The rows are grouped in 5 different ways at once. Each group adds its own fixed numbers to the row, and there is some noise. The rows also spread widely along 15 directions, which tell nothing about the answers.
Some rows, each with its group in each grouping after it:
[  7  14  11 -10   1   8  -8  10  -5  -9   1  -5 -13  -2 -10  12   3  15
   8   3  16   6  -5 -10  -1   1   1   0   2   5  12  -6   7   2  -3  -5
   3  21 -11  -3   1]	puzig Z V gedif les
[-23 -19 -18  -4   7   9   0   7 -11  12   5   3  -1  -9  -6   1  -3   3
  -3   6  12  -5  10   5   8  -5   0  13   1  -2 -22   6   6  -1   8  13
  -1 -19  10   1  -6]	lil H K rir paf
[ -4   6  15  14  -6   7 -14 -23 -11  13  26 -10  -9   2   8   8   9   1
  -3  -2   7 -12 -21  -8  18   4   0 -23   8  -7   7  10  12 -15 -14 -13
 -20   4 -19   4  27]	Gen R V zume paf
[-17   2  -7 -11  19  18 -13   4  -9 -11   4   5  -5  -7   4   7  14   2
   3   8  -3 -14   2 -23  20   0  -3   0   8  -4   6  12  24  -8   8   1
  24   3   6  -1   1]	kar A D gedif derop
[ -5 -16  17 -18   3  12   0  11 -16  11   9 -19 -27  -8   1  19  15  -1
  -1   6   9  -6   6  -2  -1  -6 -10 -12  15  15 -12 -13   1  -1  -2  -9
   0  16   6   9   3]	pifof A S rir derop
[  2   4 -11 -20  13  14  11  19  -8 -21 -14 -15 -17   7  10   9  27   2
  10  22   8   5  16 -11   7   4  -3  13  21  -5   6  -2 -11  15  10 -11
  17  18   4  20   4]	Gen Z D zume les
[-20 -14  11  12   5  20 -10 -16  -7  16  24   2  -9 -17   0  12   6 -11
  -2   6  12 -11  -2   1  25 -11   3 -17   6 -12  12  17   1 -10  -6  -8
   1   1 -13 -10  13]	kebed R S zume les
[-14  11   8  23 -11  -3 -13   1  -4 -10   4  -7 -14   1 -23   9   7  11
 -20 -19  14  14 -11  -6  -4   2  21   0   0  23  -3   3   0 -13   2  18
 -19  19 -20  -3  19]	puzig T K rir les
[ -9 -20  -1  -3   0  20  -9   1 -22   0  -3  13  -7 -20   8  15  11 -12
 -14  -1   9  -1   1 -12   2   4 -11  -7   3 -17  16   1   4   4   3  -1
  19  15   2   5   5]	lil H V rir paf
[-22  -9   3  22   3  26  -1  -3  10   4  -1   8  16  12  -2 -11   6   0
  10  -1   6  25   6  16  17 -20  12  -8  -3   3   9  30   3  -9   1  -5
  13   0   4 -18   9]	pifof T S gedif paf
[-18 -20  -3  -8  -7  23   6   1 -12  13   9  23  -9  -9 -19  -3  -5 -15
  -9   0   1  -3  -7 -12   3   4  -4  -7   8   3  11   2  17  -6  12 -10
   2   7  11 -16  -1]	kebed R D zume paf
[-18 -16  17   1  11  20   8  -3  -4   5  28  23 -13   3   7  15  24  -9
  13  15   5  -2   5  -7  14 -14 -10 -13  -8  -4   8  -7  16   0  -2  -8
  25   8  19   1   7]	kar A K rir paf
[ -6  -3  13 -11   3  12   7   7 -29   6   1  13  -7  -7  12   8  18 -10
 -16   2   6   7   2   3  -1  -5  -2   0  16   7  17  -3  -8   2   2  -4
   4  24   4   1  12]	kar Z D zume paf
[  3  17  12 -16   6  -5  -1   0 -26  20  24   4   1  19   7  -9  11  17
   8   7   0  -5 -11  12   6  -8   2   2   2  22  -9 -15  15  -7  -9  -3
 -17  -3   9  -3   8]	pifof A K gedif les
[-15   9  15   7  -7  -3  12   1   3   9  -2  22  -2   0 -24  -6 -12  -6
  12   6  15   3  -8   9  15   9   7  -7 -13   0  11  13 -10  10  -2 -11
 -23  30  -7 -13  13]	puzig Z S zume paf
[-14  -5   7   2 -10  10  13   3   3   3  -3  26  -3  -3 -32 -13 -14 -10
  14   4  10  -6  -4  -5  13   6   2 -13 -16  -4   5   4   4  11   3  -5
   2  18  13 -21   4]	lil T D zume paf
[-23 -11  -2 -32  17   9   6  17 -22  11  -5   9  -6  -1   7   0   6  -4
   4  11   0   9  11   4   5   0  -8  15  16  22 -15   6  10   4  20 -10
   3  11  22   1  -9]	pifof H D zume paf
[  1 -15 -10 -17  -7  26   6  10 -18  10 -14 -18 -10 -13  -8  -9  -1   0
   3  11   9 -13   3   4  13  -4  -1  -3  21  -6   8   4  -8   9   2 -15
   5   9   0  -3  -2]	lil H D rir paf
[-31  -4  16  -5  30   7 -12  -4   2   7  27   2 -19 -30   1  31 -13   0
  -7   7  26 -13  12  -3   8 -16  -1   5  12  -2  -6  12  19  -6   8   7
   0 -14 -10  -6  -2]	lil Z S rir paf
[  4  12  -8 -11  10  -2 -14  13  -6 -11 -18  -4   2  -6  -4  11 -16  14
 -15 -12  22  15   5   0 -19   9   3  17   1  -8  -3   9   8   4   6  20
  -7  -1 -11   8  -4]	Gen H S rir paf
[  0 -10 -17   3  -5   8 -13  12 -13  -4 -27 -16  11   8   9  -4  15  11
   4  -1   9  16   2   1   7  12  -3  -5  -3 -15  -7  15 -14   0  -5   3
   1   8  -5  17   7]	kebed T V gedif paf
[ -6  -5   7 -11   7  13  -8  -2 -33   8   3 -10  -7 -28   1  -3  -1  -5
 -18  -5  11 -30   0   4  13 -16   7 -10  22   0   7   2  -5  -1  -3   4
   2   6   1 -15   8]	pifof T D rir les
[ -2   0  -4  -3 -10  22  22   6 -12   1 -10  -1  -7   5 -14 -21  13  -9
   6  17   2  -7  -3   1  21  -4  12  -3  18   2  27   6 -18  12   3 -19
   1  30   3 -10  19]	lil R D zume paf
[  4 -11 -27  -4 -12  18   0  -5 -19  10  -1   6  -3  -7  -1  -5   0 -10
 -19   6   5  -8  -8  -4   0  13  -4  -8   8 -28  21  -7  -2  -3  -3  -3
 -11 -13  -3   2   9]	pifof T D gedif les
[  5  14   6   6 -13  11   3  -1   1 -12  -3  -5 -17 -11 -27   5 -13   1
 -19  -8  21  -6  -9 -15  -9   5  11  -5  13  -2  22  -1   1   0   0   5
  -6   9 -18 -10  16]	lil Z D zume paf
[-16  -9  -4  15  -7  15   3   1  -1   1   8  15  -5  -6 -19   3   0  -7
 -11  -8  10   5  -2  -5   4  -1   8  -2  -2  -2   9   1   5  -9   2   8
   1   4  -2 -15   6]	Gen Z D gedif paf
[-15   2 -15  -7   6   7  24  -1 -12  -6   8   5   3  17  15 -18  21  -5
   0  20  -8 -12   4  -2  11  -6  -1   2  25   3  -1   3   8   1   9  -5
   0 -14  26   8  21]	kar Z D rir les
[ -7  -5  -1 -22  16   8  -9  16 -21 -19 -27 -15  -5 -23  16  11   7  -7
 -17   0   8 -10   7 -19  -9  12 -12  -6  29  -9   2  13   0   6  11   3
  16  16   0  20   8]	kebed Z D gedif paf
[-16 -16 -31  10 -11  23   1  -7   0  12  -2   4  13  10 -10 -20  -2   5
  16   6  -1  -3  -6   1  27   5   2  -8  -1 -17   0  22  12  -8   2 -11
  -2 -23   1  -4  -2]	kebed Z D rir les
[  1 -16  -4  -3 -10  16  15   6 -23  15  14  -3 -18   2  -6  -4  23  -5
   3  15   4  -6   1   5  16  -8   4  -9   7  -2   7 -23 -16   0 -10  -8
  -4  17   7  -7  10]	Gen T D gedif paf
[ -1  11   9   6  12   9  -1   5   6  -8   8  21   7  20  -2   4   3   9
  12   4  19  28   7   5  -7 -13   5   7 -17  -3  11   1  12   3   0   7
  17  -2   7  -8   2]	kebed T K gedif derop
[ -8  13   3  13   8  10   0   4  14 -17 -12  -1   3  -9 -19  -1 -13   3
   0  -3  24   1   5   0   9  -5  15  -1   3 -13  19  24  -3   5   3   6
   6  10 -15 -12   9]	Gen Z D gedif paf
[  5  -1   8   0  -6  19  -5   2   8  17   6  -8   3  14  -1   7  -9  18
  14   1  17  24  -1  11  -9  -6  -5  -6  -1  -3  -1   7  16 -10  -7 -11
  -8 -18  -9   0  -5]	lil Z S gedif paf
[-39  -4  13  14  23  -2  -4 -17  -1  -3  24  21  -4 -19   3   9   5 -20
  -1  11  10 -21   4  -4  26  -9   3 -14  -2 -13   2  19   8   0   3   7
   5   1   6  -7  22]	kebed T S rir les
[-19 -21 -25 -12   1  10  -1   2 -33  16   1  -5   0  -7  16 -12  14  -5
 -14  12  -4 -13  -1   1  15   5  -4   3  25  -5  -6   9  -1  -7   8  -5
 -11  -3   7   8  10]	kebed T V rir paf
[ -1  12  10  -4  -1   3  -1  -5 -11   4  -4   5   9  18  18  -5  14   1
  12  10   0   9 -11   3   9  10  -9 -12   5  -4   8  18   4   2  -3 -22
 -13  16   0  17  22]	kar R V zume les
[ -5   1 -11  -2   3  10   4  -8 -18  -3  16   1 -15 -13   1   4   3 -11
 -33   6  10 -14  -2  -6  -4  -5   9   4  27 -11  24  -6   2  -4   3  10
  -5  -5  -4  -4  21]	kebed H S rir paf
[-16 -12 -20 -19   7   7  13  22 -14  18   1 -14  -8   1  -6  -4   2  15
   5  16  11   5  15  17   9 -11   7  22  18  16 -22   1  -9   0   8   1
 -17  -7   7  -2 -10]	puzig Z S rir paf
[-19  -5 -12  10   8   6  11  -7  -9  -9   2   4   3   7  17 -10  22 -13
   0  15   1 -12   2  -4  19   0   0 -10  12 -15   7  14  -5   6   2  -3
   2   2  15  13  31]	pifof R V rir paf

New rows, each followed by its group in each grouping:
[  1  11  -3  14  -4  14   4  -2   2 -14 -10 -11   4   6 -10 -10   3   2
  -8   0  14   6   2   4   3  -8  17  -4  14  -7  19  19 -13   2  -1   4
   2   4  -8  -5  22]	kebed R S zume les
[ 10  20   7  13  -3  13  -9   0   4 -14 -12 -16  -2   1 -14   2  -8  14
  -3  -4  25  10   2   2   3  -8  17   4   4  -3  21  18  -8   5  -5   4
   4  10 -22  -9  13]	lil H V zume derop
[-20 -16  -4 -26   5   4   4  15 -16   7  -4  10 -20 -16 -11   6   2 -13
   4  16   5  -7   0 -11   6  19 -13  -3   7  -1  -3  -5   3   7  13 -13
  -8  28   5   3  -4]	kebed T D gedif paf
[ -5 -15  25  -2  -4  31   0  -4 -13  11  24   5 -13  -4  -7   8   7  -3
  -5  -4   9   4  -3  -2  -3 -25   1 -15  13  14  15  -7  20  -9  -1  -8
  25   8   7 -20   2]	kebed H K rir paf
[ -1   9  -2 -11   0  15   0  -1  -8  12  16   5  -7   2 -18  -5 -15  10
  -2   0  11   0  -5   3   6  -9  11  12  10  10   7   1  19  -8   4  -3
  -8  -6  -5 -23  -5]	Gen H D zume paf
[-10 -20  -6  13   0  23 -10  -5   5  17  -5  -3  11  -5   2   3  -6  -1
   8   4  17  14   7  20  14  -5  -3 -13  -7 -27   6  26  -8  -3  -8 -11
  -3 -12 -13  -1  -1]	pifof T S gedif les
[ -7   3   3   5  -5  -1   3  -6  -1 -16 -10 -29 -10 -16 -12  -6  -9  -5
  -9   3  15 -37  -6 -12   7   7   3 -22  23 -10  -5  14  -2   7   0   3
  -9   5  -5   7  31]	lil H V rir paf
[-24   1  17   5  15 -20 -11  -3 -12  11  25  15 -15 -11   4  26   0  -6
 -23   0  22  10  -2   5 -12   4   0   5  -2   5 -11  -4   4  -8   0  17
 -30   1 -13   8  17]	kebed T K gedif paf
[  6   0 -20 -14  -2  22  -8   1 -29   1 -16 -20  11   5  20 -18  19   4
  -8   8  -7  -8  -4  -3  14   2   0  -4  28 -12  13  17  -4  -5   0 -10
   5   2  -2   7  12]	kebed T S zume les
[ -9 -15   4   9  -9   7  -5  -6 -11  22  -3  13   6   6  12   6   1  -9
 -10  -5  11  20  -7  13  -8   9 -12 -12  -7 -12   4   9   1  -2  -4 -13
 -22  -3  -5  16  10]	pifof T K rir derop
[-12  -6 -10  10 -11   4  -3  -4 -24  11   7  25  16  16   7 -11  13  -4
 -21 -15  -9  14 -17  -2  -9   7  -1  -5  -3   8   0  -1  17 -17   2  10
 -14  -8  15   2  18]	pifof R K gedif paf
[ -5  13  21  15   0   8   9  -7   5 -10  12  -6 -15  10  -8   4  14  -4
  -3   6  14   7  -6  -3   3  -7  12 -10  14   7  20   7  -3   1  -3  -7
  -3  19 -11   0  31]	kebed R K zume paf
[-22 -11 -15  15  -4   8  -1  -7  -8   3   3  17   6 -11 -11  -5  -4 -14
 -27  -5   7  -1  -2   3   2   1   8  -5   2 -11   8  10  -2 -10   4  14
 -11  -8   0 -11  15]	pifof T S gedif les
[ -7  -3  11   8   4   9 -20 -10 -15   1   0   4   3 -36 -11   6 -22  -3
 -19 -14  25 -24  -1  -2   8 -10   6 -13   0 -18  11  15   3   1  -5  16
   9  -2 -11 -18   7]	lil H V rir les
[  6  14  20   4  -7   8   0   4   7   2  15 -20 -28  16 -19  12  11  19
  14   4  20  11  -9   3   6  -6  11  -5   0  19   5 -12   1  -2 -11 -10
 -12  21 -18   2  11]	pifof A K rir paf
[ -7 -12 -19  21 -24  20  -1 -16  -6  10   1   3   1   9  -2  -5   6 -13
 -24  -6  -1   6 -14  -7   4  15   0 -13   9 -17  17  14   3 -17  -1 -10
 -20 -10 -13   5  22]	Gen T D zume derop
[  3   5   7   4   0  15   8  18  13 -10 -15 -11   7  16 -22 -10  -1  20
  29   4  18  17  10   9   5 -14  12  -4 -10   5  -6  10  -6  10  -4   4
  14  11   8 -10   1]	lil R S gedif paf
[ -2  -7   2   6 -12  11   9   4  -3   4  12   1 -17  -3 -22   6  -2  -3
 -18   3  19   7   0   0 -14  -4   7   0   6   2  10 -15  -2  -3   1   7
 -10   2  -4  -7  11]	lil T K gedif paf
[ -4   4  28  -7  17   1   7   4 -13  -2  18   8 -26  -8   6  24  11  -6
 -11   9  26  10  10   5 -10 -15   2   3   9   7  15 -18  -9  11  -1   1
   2  22   2  -1  15]	pifof T V rir paf
[ -7 -14   1  13 -18  21  -1  -5  -3  10   4  10  -6   1 -22   1   2  -3
  10  -2  11   8  -7   2  17   2   2 -15 -15  -6   6   0  -3   0  -6  -8
   3  14  -1 -14   1]	pifof H V zume les
[ -2  -7 -13  17 -14  11   1   2   2   1 -23 -18   4  -5 -22 -11 -13   1
  -4  -4  19   0   2  15   8   2  12 -10   1 -17   4  19 -21   4  -7   4
 -13  -1 -12  -4  11]	pifof H D gedif derop
[ -1   2   8  -6  12   5   2   1 -36   9  17  11 -10 -10  17   6  25  -2
  -4   8  11 -17   3   3  17 -16   6  -1   3  -3  13 -17 -11   7 -12   9
   9  12   8  -4  14]	lil Z D rir paf
[-12  -2 -31   3   4   5  -3   3 -25  -6  -1 -12   1  -8  -5 -16  14   4
 -15   5  -1 -30   2  -5  24  -1  16   4  14  -7  -6   5  -9  -7  -1  24
   1 -11   5  -4  15]	kebed A D gedif les
[ -5   9  13  -2  10  18  -3 -14 -23   0  20  24  -3  -7  17   6  12 -14
 -20  -4   3 -11  -8 -13   4  -9  -1  -9  14  -7  33  -1  17  -6  -1  -2
  16   3   6  -9  19]	pifof Z D zume paf
[  3 -16 -14   5 -24   8  12   5 -20  11 -20  -5   6   2  -4 -15   5  -7
 -23  -4   5   0  -4  10  -8  10   0 -10   7  -9   4   2 -20   2  -6   2
 -19   4   3  10  20]	lil A S rir paf
[ -3  14  -5   0   4  14  -1  -9 -11  -1  -3  22  20   8   2 -23 -10   2
  -4  -6   2  -3 -10   3   7  -7   8  -2   1  -7  24  18  21   1   2   0
   8  -8  11 -16  10]	pifof H D rir paf
[ -3  -2  25  -4   3  17   1   1   0  -2  25   2 -33   4   1  33  17  -1
  -2   4  17  20   0 -16 -12  -4  -8  -6  12  11  13 -17  14  -6   2 -13
   8  16  -5   6   8]	pifof Z V zume paf
[-11 -10 -12  -5 -14  11  12  -2 -25  21  16  39  -4   7  -8 -13  16 -15
   1  18  -7   3 -14   5  17   8   0  -3  -8  -5  26 -17  -2  -1  -2 -14
 -14  23   8 -16   8]	kebed T S gedif les
[ 13  -8  11   4 -10  23 -17   3  -5  19   1  -7  -3  11   2  15   6  19
  20  -2  20  25  -7   7   4  -1  -7 -15 -19 -14   7   1   1  -2 -18 -16
  -1   8 -17   9  -9]	puzig T K rir paf
[-19  -2   3  -8  -6  10  20   9  -1   6  -5  -6  -4   3 -20 -16  -5  -3
   8  12   2  -6   2   8  13  -5   5  -3  19  17  -6  14  -3   1   9 -14
 -12  14   6 -12   9]	kar Z S zume derop
[-16   3  23   3   5 -13   0   0   5   0   9  -2 -17  -1  -4  26   0  -4
  -4   4  18  15   2   5 -11   9  -6  -6   0   7 -19   4   0   0   0   3
 -25   9  -7  16  17]	kar H S zume les
[ -3  22  -9   8  -1  -4 -25  -6  -7  -9   7   4 -10   6  -9  14   6  16
   2  -4  10   8 -16 -14  14  20   6   5 -14  -5   4   1  10  -5  -4   8
 -15  11 -22   6   9]	pifof H V zume les
[-11  -6 -16   2   1  16 -18   2 -23 -12 -14  -8   6 -19  -6  -5   6   0
 -17 -14   0 -21  -4 -18  12   1   7  -9   9  -7   4  16   4  -6   3  19
  16   7   2  -4   8]	kebed R S rir derop
[-18  15  14  12  -2 -10  15  10   0 -14  -6  22  -2   6 -29 -12   1   1
  14  -3  10   0  -6   0  15   0  15  -6 -17  16  -3   2  -4  11   1  13
  -4  33  12 -15  16]	kar Z D rir paf
[-23 -12   4  11   1  21  -9 -11 -15  -1   6   4   6  -9  10  -1  15  -8
 -12  -5  -2  -9  -5  -8  16 -11   0 -17  17   1   8  24  15 -13   5  -3
  14   3   4  -3  19]	kar R V rir les
[  0  13  19 -11  -7  10   5   0  -7 -11  -4  -9 -11 -13 -19  -5 -10  -4
 -12  -4   9 -23 -12 -15  -7  -2   3 -19  26   9  19   5  12   2   5  -8
   0  22  -2 -12  17]	puzig Z S rir les
[ -8  11   5   1   7 -11 -24  -3 -13  -8   1   4   5  12  15  11   8  13
   4 -13   3   6 -11 -13  -3  14 -10  -8 -14   5 -23   5  26  -5  -3  12
  -4  -2   8  20  11]	pifof H V rir derop
[ -3   6 -10  -9   8   1 -16   4 -22   9 -10 -24   1  -9   4  -4   0  18
   8   7  12 -14   0  12  24   0   7   6  10  -3 -15  16  -7   2  -5   3
 -17  -4 -14   8   3]	lil H D rir les
[ -5  -9  25  -3   0   6 -15  -3  -9  14  11   9 -14 -12  -5  28  -9  -1
 -10 -12  23  18  -1   3 -14   0  -9  -7  -5   4  -4  -3  10  -5  -3  -1
  -7   6  -9  -2  -3]	pifof H V zume les
[-29 -14   8  17   5   4   6  -8 -16   1   9  21  15  -3  11  -7   8 -16
 -27 -11   3   0   2   3  -2 -14   4 -11   9   5  -3  17   6  -8   6  17
   4  -6  22  -4  27]	kar R V rir paf
[ -4 -14 -33   1 -15  16  -5  -3 -31  -3  -5   4   0  -1  12  -4  23  -8
 -21  -4 -12 -20 -12 -29   4  20 -10 -11  10 -19   4  -6  11  -8   0   7
   4 -12  11  18  15]	lil Z D rir derop
[  8  -8  11  -5 -10  20  -5  18   7   0 -26 -30  -6  -5 -29  -3 -16  19
  19  -6  26   3   4   6   7  -5   4 -14   0   2  -5  13  -8   9  -5 -10
   8  20 -11  -7  -9]	pifof A V rir paf
[  2   8  27   6 -22   0   9 -12  -4  16  10   6  -4  22  -4 -10   3   0
   6   4   5  10 -22   8  -4   4  -3 -22   4  15   9  -1  10  -3  -7 -27
 -28  19  -2   0  27]	lil T V rir les
[ -6  -4   6  11 -13  19  22   1  -4   5  22  17 -12  12 -24  -4  12  -3
  -2   3  10   9  -1   3   8 -16  15   2   1  11  17 -17  -3  -2  -1   0
   5  12   6 -23   9]	Gen Z K zume paf
[-14  14  14  13  16  -4 -13  -5   7   2  20 -15 -11   3  -6  13  -3  18
   5   4  27   7   0  10  12 -13  16   4   1   6  -8  14   4  -8  -5   8
 -17  -7 -23   0  13]	kebed T K rir paf
[  1  11  -7 -27   9 -16   6  21 -23  -5  -4   3 -17   2  -1   8  11   8
   1  14  10   2   1  -4  -8  17  -4  15   5   7  -9 -23  -6  11   5   7
 -18  16   4  15   3]	kebed Z D gedif les
[  0  10 -13   3  -2   1   8  10  -3 -11 -36   0  30   3 -10 -30 -15   3
  -3   1  13  -1   4  16   2   3   9   0   0 -21   8  28 -15  15   3   8
  -4   0   2  -2  12]	kar T K gedif les
[-10  14  18   5   0 -14  -2  -5 -11  -2  16   4 -19   3 -11   7   5   0
  -8  -4  12  -5 -13 -10   0   8   6 -12  -3  11  -9  -8   5  -5  -6  11
 -21  14  -3   2  25]	kebed T D zume paf
[-15  -5   8 -27   4   8  -2  16 -15  11  -1  26  -4  -3 -12   5  -4   0
   1   1   1  11   3  -7  -5   7  -9   8  -4  20  -8   2  20  -2  15  -5
   1  17  15  -8 -14]	puzig A S zume les
[  3  22  -3 -10  -1   9  -8   9 -11 -15 -24  -8   9  -9 -20 -19 -15   9
 -11 -11   6 -23  -5 -13   4   3  13   1  10   6   7  20   8   2   6  13
   6  12  -2 -16   8]	lil A S zume derop
[ -5   1   0  11   3  12 -17 -13 -12   4  19  -1 -11  -3  11  19  17   0
 -10   0  11   1  -4  -6  11   0   1  -9  -2 -16   9  -1   1 -10 -11   6
  -3  -4 -11   5  14]	pifof T S zume les
